The rows are grouped in 4 different ways at once. Each group adds its own fixed numbers to the row, and there is some noise. The rows also spread widely along 9 directions, which tell nothing about the answers.
In the rows, 128 means zero.
Known rows, each followed by its group in each grouping:
[105 157 116 161 158 139 162 118 110  57 121 105 113 116 122  89 119  93
 119 123  89 141 136 111 104 131 127 147 129 123 114 138 183 156 125 100
 107 109 124 136 137  91 130 106 148]
U (1) zefaf Z816
[109  84 129 142 125 123 143 146 131 110 107 118 155 101 139 107  67 103
 118  99 122 129 163 105 126 133  73 163 170 155  80 130 139 148 108 117
  91 153  88 127 137 106 100  89 170]
V (0) forup Z897
[ 98 108 118 140 102 120 115 115 157  89 121 136 141 146 178 121  95 128
  76 195 107 125 135 103  98 122 113 160  56 131 115 132 143 121 125 130
 155 113 155 163 112 129  61 117 156]
F (2) tavil Z928
[123 139 111 107 140 128 137 144 132 120 136 155 126 153 107 117 160  98
 136 113 120 124 113 139 144 145 138 101 155 138 144 116 112 149 104 123
 128 118 102 121 132 138 143 142 115]
W (3) forup Z816
[132  68 153 105  74 133  71 151 171 133 192 147 167 158 119 162 103 101
  72 191 142  97 112 138  73 167 105 110  41 140 154 128  48  72  99 199
 108  90 152  98 129 208  38 136 113]
W (0) Mobi Z899
[128 125 136 125 106  79 107 144 154 136 103 121 121 100 102 125 143 141
 142 116 142 112 104 154 111 143 136 132 135 175 140 132 152 135 156 135
  92 116  98 123 130 110 148 117 149]
V (2) Mobi Z899
[142 154 147  92 133 145 180  70 123 118  97 100 141 127 128  91 134 150
 168  66 117 144 179 150  98  98 107 107 117 148 125 105 118 119 154 131
 145 162 164 138  78 141 214  96 118]
T (1) Sul Z755
[145 107 150 149 126 131  74  98 103 137 150 146 119 135 126 147 121 150
 143 127 115 119 130 110  99 142  91 140  79 133 105 140 125  96 130 151
 114 145 145  88  88 135 121 115  98]
C (3) tavil Z928
[128 151 128 116 140 137 161 104 124 109 135 117 129 134 133 117 141 106
 127 114 124 137 138 141 133 146 133 114 118 122 130 122 132 127 143 123
 121 127 135 123 124 129 164 122 127]
T (0) zefaf Z755
[132 155 151 106 126 129 173 116  90 154 117  88 142 127 140 157 150 112
 144 127 113 134 136 136 150 167 137 116 125 115 120 100 144 104 168 142
 102 142 134 129 128 126 187 144 120]
F (0) Sul Z897
[147 128 145 148 149 132 131  93 113  92 154 147 118 141 109 112 150 118
 137 104 107 128 134 130 109 143 116 111  95 136 144 138 122 115 137 134
 110 123 150  99 104 148 156 122  99]
C (1) Sul Z897
[113 130 143  78 115 139 150 151 154 181 112  98 151 139 137 136 107 107
 115 134 144 122 127 153 145 134 116  98 141 123 114  94 105 133 109 139
 135 123 121 158 155 129 109 139 165]
U (0) zefaf Z755
[145 131 142 105 123 140 111 107 119 127 172 139 134 160 109 146 155 109
 128 147 116 127 115 136  96 159 135  97  63 115 157 126  90  77 128 168
 122 127 161  89 105 187 129 144  80]
W (3) zefaf Z928
[111 121 137 133  84  88 122 126 185  79  64 101 141  77 137 124 101 156
  96 170 119 128 129 134  63 116 133 151  86 181 132 119 176 129 160 113
 124 104 142 163  91 109 133  87 174]
C (3) Mobi Z816
[111 138 142 102 106 121 130 126 177 140 124 119 140 143 135 133 123 131
  89 193 121 125 110 143 103 130 134 108  59 130 144 100 122 101 141 147
 158 102 163 161 121 148  97 130 146]
U (2) zefaf Z816
[122 134 122 139 151 124 150 121 139 108  83 136 102 123 145  95 104 144
 130 110 123 136 141 109 153  87 104 155 147 146  88 137 155 170 134  82
 152 147 121 152 121  77 142  98 175]
U (0) zefaf Z755
[106 119 119 123 127 142 139  93 146  73 105 144 119 135 150  94 101 132
 103 145 103 144 146 109  93  89 113 139  82 138 126 130 143 132 123 106
 172 139 157 147  96 124 123 100 145]
F (3) zefaf Z928
[131  72 139 118  93 100 146 114 125 102  88  95 171 108 146 128  74 141
 113 135 126 128 177 115  76 122  82 155  99 160  82 105 123 102 150 129
 122 170 140 155  79 135 135  64 156]
C (2) Mobi Z928
[121 128 115 124 131 139 143 116 150  79 149 140 131 151 139 112 132 101
 101 149 125 129 133 127 128 149 131 122 101 121 134 130 119 135 122 124
 128 106 145 129 125 138 116 129 132]
T (0) Mobi Z755
[127 140 119 100 121 126 132 141 133 134 108 126 126 146 137 149 155 116
 137 137 133 121 116 140 155 149 154 114 152 133 122 105 129 148 114 118
 127 124 114 131 137 122 138 153 139]
W (3) Mobi Z755
[112 134 132 141 137 158 146  92 115  71 136 119 129 135 142  98 109 109
 121 109  97 132 164 112 101 131 102 144 102 129 107 125 145 136 119 130
 123 132 148 122 112 116 114 110 121]
F (1) forup Z755
[136 123 114  85 120 118 164 115 135  98 108 140 135 170 156 148 134 150
 102 174 128 144 144 105 137 117 120 134  93 125  99  99 107  99 145 117
 167 169 169 143  76 162 147 131 111]
V (3) Mobi Z899
[127 175 102 159 172 151 126  82 108  47 175 190  82 183 144 130 177 130
 102 201  89 147 102  73 155 144 155 146  56  90 126 146 153 114 153  96
 155 127 188  97  92 138 124 162  81]
T (3) zefaf Z816
[129  86 129 131 117 108  93 175 159 161 122 152 118 126 117 121 107 128
 141 106 159 106 104 136 162 139 106 127 181 163 106 135  98 170  93 119
 119 120  78 116 155 105  95 131 171]
U (0) Mobi Z755
[113 140 109 166 148 109 109 121 160  71 107 164  99 111 127  97 138 137
 133 128 114 132 110 117 124 117 141 151 129 157 148 148 180 162 151  86
 115 115 113 116 115  94 149 114 139]
T (3) forup Z897
[136 146 167 123 114 121  69  92 177 185 125 137 109 122 123 113 143 173
 145 114 132 111 106 160 106 105 117 108  66 160 147 132 129 116 149 157
 152 106 158 133 100 129 130 112 128]
C (2) tavil Z755
[106 130 128 145 130 165 103 132 137 102 149 150 117 144 115 109 133  99
 125 132  99 117 115 125 114 135 117 128 124 131 141 144 126 148  75 133
 114  92 123 106 151 129  87 134 131]
W (3) Sul Z816
[134 148 132 113 115  85 127 140 148 127 111 131 123 132 125 148 149 144
 109 156 141 126 109 139 125 143 147 118  99 156 130 113 139 108 169 134
 127 127 136 135 116 134 139 153 131]
V (1) zefaf Z899
[119 115 140 124 123 122 111 132 176 137 127 147 124 116 107 106 117 110
 118 120 142 125 112 158 116 132 126 111 123 158 162 136 118 130 122 133
 129 100 114 126 145 138 121 122 156]
T (0) zefaf Z897
[109 159  96 135 145 124 185 119 121  54 121  99 139 134 150 106 133  84
  98 132 107 144 146 129 127 161 143 131 134 125 121 120 167 160 122 109
 110 108 122 158 142 107 126 125 142]
V (1) tavil Z755
[116 110 119 118  88  80 131 141 177  97  80 117 153 107 146 142  98 132
  90 180 135 128 132 134  91 133 138 136  99 166 128 111 145 120 156 118
 135 128 122 155 110 133 124 120 170]
T (3) zefaf Z928
[130 129 124 106 129 133 111 144 146 156 138 177 103 183 141 151 155 149
 120 160 133 119 105 115 179 123 124 120 128 130 117 123 100 134 108 120
 159 144 129 119 126 139 104 173 122]
V (3) Sul Z899
[152 108 118 137 152 113 143 110  92  76 155 155 126 149 121 127 139 116
 125 129 117 134 135 108 126 159 112 130  99 129 108 136 114 109 148 127
 111 144 142 106  89 148 154 117 101]
C (0) Mobi Z928
[116 135 137 129 153 167 120 114 127 137 144 139 108 146 134  99 111 111
 126 110 118 131 135 115 148 121 100 131 129 122 107 144 124 146  93 126
 131 129 134 114 138 116  91 128 142]
V (0) zefaf Z755
[124 133 132 140 123  91 138 135 166 112  86 139 114  92 101  89 126 144
 141 102 124 128 116 143 104 113 122 131 133 186 152 142 153 163 154 111
 121 106 112 145 121 102 175  87 169]
U (0) Sul Z816

New rows. What belongs after each?
[110 121 148 149  94  97  90 154 162 135 109 111 128  90 121 150 119 120
 107 162 126 109 100 140 101 159 139 130 123 156 132 124 166 132 125 134
  91  89 104 126 148 105  91 136 156]
C (3) zefaf Z816
[134 127 139 144 128 111 132 109 118  96 133 135 134 131 141 135 131 141
 123 146 106 126 138 106 117 154 121 155  79 143 126 137 144 100 172 136
 105 140 152 112  98 140 137 110 122]
V (2) Sul Z897
[118 126 140 122 104 111 156 120 125 100  84  71 155  86 135 141 109 123
 126 129 115 140 148 131  85 158 124 146 120 144 122 119 170 111 155 130
  81 136 126 127 107 117 166  90 141]
V (3) Mobi Z897
[118 150 124 161 154 152 108  92 153  76 157 173  94 149 140  94 132 127
 105 148 113 133 116 108 130 120 132 142  72 128 136 160 146 144 132 107
 140 105 161 113 113 124  99 129 129]
T (0) zefaf Z755
[144  86 154 138  99 109  47 147 162 186 122 166 105 131 121 135 115 176
 154 122 150  94 100 129 146 127 102 144 137 172 107 136 102 142 117 141
 128 132 107 109 122 114  93 129 151]
U (2) Mobi Z755
[137  81 122 152 140 117 139 121 112  66 134 156 139 123 133  88  88 115
 121  84 122 128 168  95 122 125  72 155 144 160  79 139 116 156 117 101
 111 159 115 115  98 118 121  78 141]
C (0) forup Z755
[128 132  90 168 157  99 133 122 138   9 154 185 102 149 124 111 143 107
  91 171  98 141 104  98 104 144 156 149  72 133 155 163 158 141 151  90
 121 104 140 112 111 130 127 116 113]
U (3) zefaf Z928
[128 111 146 139 116 106 106 151 133 125 153 118 143 119 101 139 130  94
 120 120 130 112 119 141  96 173 116 110 121 144 134 121 130 121 124 157
  72 101 105 103 141 129 104 139 116]
C (1) forup Z899
[145 160 142 114 160 145 147  78 115 139 111 131 107 135 127 107 151 146
 170  99 120 147 137 135 149 101 116 125 121 129 120 124 141 120 159 115
 145 152 152 118  92 127 212 113 120]
T (0) Mobi Z897
[118 194 133 124 188 180 149  61  76 144 101 125  62 153 139  99 159 144
 182  92  89 155 137 108 166  79 123 135 134  95  92 132 183 144 134  98
 161 170 150 120  98  82 196 140 113]
F (3) zefaf Z928
[147 120 143 100 120 135  94 128 115 163 167 146 132 168 116 170 151 116
 130 154 129 117 109 130 134 161 132 100  97 113 130 117  85  83 118 168
 124 139 137  88 124 176 111 162  91]
W (3) zefaf Z928
[100 136 125 103 117 147 144 133 154 117 117 137 118 160 156 132 128 116
  94 174 112 128 125 123 138 115 132 125 115 123 130 111 136 149 102 113
 157 115 138 157 147 117  93 159 145]
F (3) Sul Z899
[124 107 125 140 131 131 118 107 104  85 154 150 125 161 147 132 128 119
 114 165 106 123 133  94 123 152 118 148  84 117 107 135 128 116 126 131
 129 135 150 113 111 133  98 131 118]
F (2) Mobi Z928
[131 128 127 130 158 137 143  99 132  93 139 157 113 151 137 109 132 121
 113 144 113 143 133 117 135 118 117 123  90 119 123 133 124 126 137 108
 151 127 162 135 100 148 137 118 124]
C (0) Mobi Z897
[124 117  95 158 162 117 158 129 104  60 134 164 118 150 141 105 124 110
 120 127 106 135 136  89 158 140 112 159 142 140  98 150 137 161 124  92
 121 147 112 127 124 110 123 122 141]
V (0) Sul Z928
[121 119 116 119 115 117 149 120 150  73 117 124 145 144 147 121 121 127
  97 170 124 130 144 124 101 124 123 142  89 139 124 119 135 121 151 118
 136 127 151 153 105 138 132 110 139]
T (2) Mobi Z899
[143 117 139 142 119  95 103 136 133 129 127 144 121 127 125 144 133 131
 122 127 143 112 124 124 141 154 129 124 126 158 107 122 125 127 142 123
 119 131 122 120 119 123 115 148 135]
C (1) zefaf Z755
[145 155 111 123 168 138 171  81 110  58 147 160 120 155 115  81 155 128
 146  77 106 147 152 120 122 124 113 117 106 138 131 134 115 131 147 118
 140 153 161 109  76 149 182 105  88]
V (1) forup Z755
[129 104 105 180 159 130 114 118 134  51 145 187  94 113 104  55 110 111
 138  59 126 130 140 113 121 115 100 149 156 164 129 181 135 184 104  87
 112 120  95  94 131  97 126  89 150]
T (0) zefaf Z755
[146  98 124 129 114  91 118 147 119 108 170 168 145 145 101 142 147 103
 122 130 145 109 113 137 131 191 126 111 120 148 139 127  83 103 135 148
 111 125 113  97 124 171 127 142 108]
T (2) zefaf Z816
[116 168 165 113 109 131 114  96 122 176 120  77 125 127 149 169 149 138
 122 183 105 128 117 131 114 154 148 124  54 109 119 108 171  79 176 169
 118 126 166 131 116 122 129 151 121]
F (2) zefaf Z928
[154 143 130 140 174 121 156 108  68 121 138 157 105 151 130 134 162 128
 160 101 114 134 134 101 189 149 113 133 147 117  93 131 134 129 159  99
 117 166 130 102 108 124 199 135 103]
C (0) Sul Z897
[128 112 128 122 142 144 161 121  84 110 118 118 124 128 125 104 111 109
 146  87 118 137 157 112 134 117  90 148 164 132  79 126 129 147 114 113
 113 162 110 117 124 106 155 108 134]
F (0) Mobi Z899
[136 140 129 116 138 112 148 138 142 118 152 136 134 124  94 120 147  94
 130 114 124 131 108 152 116 161 138 100 108 132 171 126 125 122 154 143
  93 100 119 114 133 143 164 121 118]
U (0) forup Z897
[118 105  97 145 133 101 116 144 160  60 137 165 128 136 118 104 120 101
  96 150 128 124 108 129 104 142 141 134 102 157 153 147 123 152 125 121
 114  92 118 131 134 137 108 116 151]
W (0) Mobi Z928
[123 116 130  88 123 123 172 127 154 115 142 136 145 130  99  92 126  83
 115  85 133 135 133 176 103 136 126  82 119 144 170 116  91 125 122 139
 142 108 124 139 136 160 163 115 141]
F (0) zefaf Z897
[122 133 129  96 137 114 144 140 125 179  98 109 128 147 138 145 144 122
 132 145 143 127 116 146 173 136 134 101 154 123 100  96 126 138 123 120
 136 138 112 157 142 116 143 156 155]
C (0) Mobi Z928
[136 113 108 171 147 104  94 124 109  86 135 173 102 147 141 135 137 132
 122 148 114 127 117  94 147 146 120 154 120 133 102 148 147 144 125  97
 124 138 114 113 106 111 112 133 118]
C (3) tavil Z928
[121 168 131 104 146 150 163  99 116  94 118 102 116 125 112 100 151 101
 146  84  98 143 141 149  86 111 129 109 119 121 150 124 151 129 133 128
 113 127 138 122 119 128 190 102 116]
W (3) zefaf Z899
[140 147 142 146 129 118 104 116 102 115 146 122 130 144 143 181 152 123
 111 191 113 124 118 102 133 176 152 141  72 115 108 123 147  78 170 147
 100 136 157 101 118 145 120 156 102]
W (1) zefaf Z897
[137 179 133 102 152 145 159  92 105 134 145 127 120 154 126 137 167 123
 136 148 113 145 127 130 148 145 138 100  86 101 125 111 128  87 165 137
 147 142 169 117  96 152 184 152  98]
T (0) zefaf Z816
[108  88  85 140 118 102 136 138 182  47 120 178 136 150 146  89 109 117
  82 170 128 122 132 115 118 116 124 141 107 163 139 139 120 166 118  96
 153 113 128 165 126 129  87 111 175]
T (2) Sul Z928
[142 140 108  94 150 107 165 141 130 125 160 163 124 156  92 115 172  90
 134  85 148 127 108 158 166 165 148  76 148 136 158 125  84 137 127 131
 132 116 109 118 139 158 162 151 113]
V (0) zefaf Z755
[118 114 141 133 105 100 112 126 180 112 114 119 136 112 128 125 126 124
 104 163 125 119 111 153  92 146 146 123  88 151 155 122 150 126 146 133
 115  88 131 150 130 127 111 111 153]
C (2) Mobi Z897
[124 142 119 139 161 138 120 111 124  97 172 189  88 150  93  86 156  98
 133 106 111 130  98 133 136 147 136 107 105 134 162 156 118 139 117 125
 141 100 134  96 131 142 138 140 110]
F (0) zefaf Z816
[151 123 141 128 152 125 113 143  97 160 180 164 108 160  96 142 174 104
 148  97 132 107 103 132 165 164 115 103 146 130 131 140  96 132 114 141
  97 126 105  91 148 139 132 164 101]
C (0) Sul Z899
[142  97 136  81 121 112 155 150 124 175 127 131 153 147 122 139 122 105
 128  98 162 120 143 149 169 143 103  87 172 140  95  93  70 127 106 128
 141 152 102 143 132 147 133 143 146]
C (0) zefaf Z755
[122  99 115 129 122 126  73 134 202  69 172 224 113 166 107  92 128 125
  92 146 124 111 102 127  83 104 118 123  67 164 185 151  78 138  95 136
 149  91 144 102 106 175  72 117 113]
W (3) forup Z899
[135 121 117 115 138 124 152 117 118  86 109 138 129 138 136 112 122 133
 122 129 119 137 151 113 123 101 106 150 118 144  98 127 124 130 144 109
 135 157 139 138  95 134 162  95 136]
W (0) Mobi Z899
[121 171 139  67 139 128 169 145 138 194 142 101 138 138  98 143 171  67
 135 113 141 130  95 192 156 180 164  55 144 107 171  97 119 113 126 156
 111  89 107 135 176 151 161 171 126]
V (0) zefaf Z897
[131 124 116 108 127 125 161 121 127 102 134 130 147 159 162 138 115 121
 100 156 124 135 138 111 138 146 112 130  87 120 106 109 105 123 136 125
 145 138 150 150 108 146 125 118 130]
U (0) tavil Z755
[122 137 129 104 135 157 123 110 154 118 150 137 115 145 104 109 151 105
 134 121 120 129 113 156 103 124 132  99 111 119 164 133 124 131 102 135
 125  96 136 113 131 142 138 136 114]
T (3) Mobi Z899
[111 148 132 156 146 157 152 103  82 104 139  86 132 109 130 112 115  93
 133 110  88 138 148 112 107 166  99 145 124 114 100 142 177 125 120 141
  79 117 124 114 132 104 130  99 128]
V (0) tavil Z816
[139 186 115  84 158 136 153 101 118 136 159 173  91 186 113 135 213 120
 146 121 126 134  89 152 181 152 176  68 107 102 170 111 107 125 146 122
 170 122 155 112 115 152 188 189  73]
F (3) zefaf Z755
[112 142 130 109 117 124 102 134 171 153 104 132 126 134 132 131 135 131
 131 153 124 123 110 144 127 117 137 117 119 149 136 114 140 135 122 132
 132 121 116 138 129 123 115 137 144]
W (3) forup Z928
[134 100 144 118 120 129  92 123 151 133 141 173 117 146 117 122 123 145
 125 119 133 114 124 119 115 102  86 127 105 150 121 126  99 124 111 131
 143 145 137 112  96 144 108 120 114]
C (3) forup Z899
[132 110 156  96  88  97 111 147 157 185 114 113 149 112 119 148 118 134
 140 111 155 105 125 158 116 161 121 108 126 165 127 110  98 103 138 167
 114 134 112 129 127 139 119 128 149]
V (2) zefaf Z755
[125  61 134 139  94 116  95 126 192  66 130 168 151 111 128  82  60 132
  78 119 134 116 155 124  53  97  82 149  64 191 142 149  79 126 114 140
 144 118 147 127  94 166  73  63 160]
W (0) zefaf Z755
[133 186 104 153 195 137 192  64  93  22 144 143 105 138 129  79 166 104
 134 114  83 163 140 108 127 131 141 137  83 112 142 145 183 133 188  93
 115 134 162 113  84 121 219  97  94]
T (0) forup Z897
[131 131 133 126 160 146 156 131  87 125 142 104 113 134 108 113 130  91
 154  89 112 132 136 125 132 141 101 126 161 109 101 131 139 149 110 124
  86 132 104 105 145 106 158 115 129]
U (0) Mobi Z899
[139 128 141 147 157 130 115  90 124 102 123 148  91 123  97  70 137 140
 162  62 110 126 137 133  96  87  98 132 123 152 131 155 141 149 129 112
 125 129 134 114  95 107 170  73 123]
C (2) Mobi Z899
[122 141 105 142 165 157 156 107  78  53 131 126 113 150 143 113 141  95
 136 110  96 139 151  97 140 142 127 153 150 107  99 137 154 162 107  92
 100 139 122 109 122 103 144 117 116]
W (3) Mobi Z755
[125 150 120 115 129  90 149 132 142 114  93 115 124 105 108 128 146 121
 141 115 127 137 115 158 112 142 155 114 129 155 151 123 155 132 156 119
 112 124 109 138 122 120 179 124 143]
V (3) zefaf Z928
[146 146 149 109 131 110 132 105 112 154 116 103 129 121 113 139 149 141
 155 122 127 134 121 146 124 151 130 115 102 137 124 124 135  96 169 158
 103 140 134 110 101 141 185 120 111]
V (0) Mobi Z928
[135 111 123 161 135 112  84 118 137  95 134 154 108 131 118 116 132 138
 137 140 127 120 114 120 118 137 128 145 110 155 127 150 139 132 132 129
 114 121 122 100 113 122 119 132 131]
T (1) Mobi Z928
[110 110 151 114  84  92 118 156 171 148  90 101 138  85 123 125  93 122
 109 126 139 116 126 156  92 125 118 128 123 171 134 120 148 132 137 143
 107 108 102 149 151 113 119 112 184]
F (0) zefaf Z899
[137  99 128 172 154 140  67 104 157  99 129 208  77 138 105  55 116 160
 143  94 122 119 124 107 124  70  86 137 136 175 111 164 114 169  89  95
 170 124 124 113  98 112 105 103 145]
C (1) Mobi Z816
[127 128 152 134 124 144  87 110 119 140 151 135 105 136 127 128 143 126
 150 115 117 111 118 129 125 152 122 130 105 135 127 139 134 127 121 151
 108 113 132  94 127 115 113 135 117]
F (2) Mobi Z755
[110 133  76 138 141 108 213 145 105   8 123 116 157 143 146 119 131  64
  76 167 112 148 154 105 135 176 142 137 150 119 103 108 159 148 133  82
 114 128 115 157 136 124 131 142 147]
T (1) zefaf Z816
[139  88 123 119 150 179 147 109  80  74 208 160 133 190 119 125 129  77
 109 121 103 129 152  96 119 153  84 112 112  86 109 131  75 115  67 134
 120 139 147  85 115 170  96 132  74]
C (3) Mobi Z899
[135 137 145 119 145 122 123 111 114 164 100 128 101 124 106 101 136 152
 174  66 125 130 138 134 132  93  96 130 156 153 101 137 141 133 145 125
 131 166 109 119 113 105 174 105 144]
V (2) zefaf Z899
[135 184 125 113 176 127 176  99  91 129 111 109 101 146 128 122 165 127
 152 130 104 153 120 123 163 124 141 117 113 102 108 120 168 127 175 108
 136 146 145 138 113 105 202 134 124]
U (0) zefaf Z928
[140 135 150  80 100  98 189 124 131 126 104  74 176 112 115 137 145 106
 136  93 133 124 158 180  87 165 136  78 120 155 155  82 113 107 154 155
 104 124 131 157 115 151 189 116 128]
C (1) Sul Z755
[142 146 134 125 123 109 128 109 125 113 119 115 133 127 121 125 147 131
 142 117 129 130 133 144 101 142 123 119 101 147 132 121 139 107 156 141
 113 127 136 118 105 134 173 127 116]
T (1) tavil Z899
[141 176 152  72 125 118 218 100  65 145 111  44 161 105 117 150 163  92
 167  74 119 142 155 170 122 189 140  87 126 118 127  87 146  88 187 157
  84 146 133 128 115 136 246 124 104]
F (0) zefaf Z755
[119 121 117 142 119 103 124 117 146  87 105 128 127 105 131 113 110 136
 126 130 112 133 133 124  89 131 119 150 104 163 133 142 160 132 136 124
 116 122 122 134 106 114 135  95 145]
V (3) tavil Z928
[127 134 137 137 131 110 118 112 116 149 104 123 119 101 105  97 129 142
 172  65 118 123 127 138 109 132  96 134 148 165 119 141 151 141 132 135
 108 137 103 119 117 105 167  89 141]
V (2) tavil Z816
[104 127 151 114 120 155 128 129 132 181 113  89 146 134 158 137 107 124
 131 125 124 116 144 118 149 134  95 134 151 124  79 105 144 137 102 141
 111 143 116 143 146  99  83 130 159]
V (2) forup Z755
[116 119 163 141 119 142  48 135 155 192  99 131  86 114 124 134 118 159
 156 124 137 110 104 129 133  98 106 135 148 151 102 139 158 149  95 125
 117 121 105 110 142  85  92 140 156]
C (3) Mobi Z899
[126 114 174 190  85  75   4 160 155 201  89 122 102  82 133 178 119 180
 140 184 139  84  75 112 139 165 126 174 123 179  88 142 189 124 152 143
  75 107  94 104 138  68  70 147 169]
C (2) Mobi Z816
[127 127 148  94 120 125 130 143 137 168 146 116 135 152 111 134 140 113
 137 128 126 114 116 141 123 144 110 105 117 124 130 106 108 113 126 156
 115 128 126 126 136 141 123 130 121]
U (2) forup Z899
[119  81 132 141 108 136 100 118 142  85 121 164 115 135 147 108  84 147
 108 131 118 125 150  91 100  90  80 163 104 155  97 140 114 126 109 111
 152 159 140 118 100 127  93 102 143]
F (3) zefaf Z899
[111 133 142 145 140 136 101 114 150 132  99 103 108 103 106  91 120 118
 147  96 118 121 127 156  93 110 118 116 141 153 128 137 172 160 106 129
 107  96 106 134 140  89 126 111 162]
C (1) Mobi Z928
[138 179 135 104 157 132 185  82 109  88 150 103 128 135 108 111 175  95
 137 101 107 141 129 158 102 162 158  85  83 112 164 120 143 115 169 145
 103  95 164 127 105 146 206 115  92]
C (0) Mobi Z755
[102 150 124 124 133 162 149 105 135  88 131 107 132 147 159 129 120 114
  98 173  99 144 148  99 112 120 114 143  93 102 106 113 164 122 121 115
 127 133 158 132 113 122 107 129 125]
T (3) forup Z899
[126 136 138 139 133 118  56 137 162 175 111 183  69 128 111 131 160 155
 161 123 141 111  71 142 168 121 153 122 152 152 151 149 149 156 121 111
 141 107  96 103 142  97 136 164 141]
F (3) Mobi Z897
[127 137 127 134 155 121 137 118 123 126 114 137 112 134 137 110 127 129
 141  94 125 128 136 117 160 122 110 130 153 141  95 123 147 159 130 101
 123 143 116 134 117  94 137 120 143]
C (0) forup Z755
[129 121 107 142 120 101 141 141 108  91 132 128 145 140 133 138 127 108
 111 145 123 129 135 111 136 178 119 139 131 140 102 119 132 123 124 127
 114 131 113 130 124 135 116 137 133]
V (1) tavil Z816
[133 138 128 120 141 143 129 123 120 106 165 134 127 140  96 134 171  79
 138 115 111 127 105 157 111 178 152  96 113 116 175 132 121 113 118 148
  89  94 120  88 140 156 159 135  94]
W (3) Mobi Z897
[107 186 143 117 154 166 137  83 112 131 134  86 119 151 148 125 156 107
 126 163  88 140 128 127 116 127 145 122  68  88 125 119 171 105 141 146
 126 116 170 136 126 121 123 134 120]
W (2) zefaf Z928
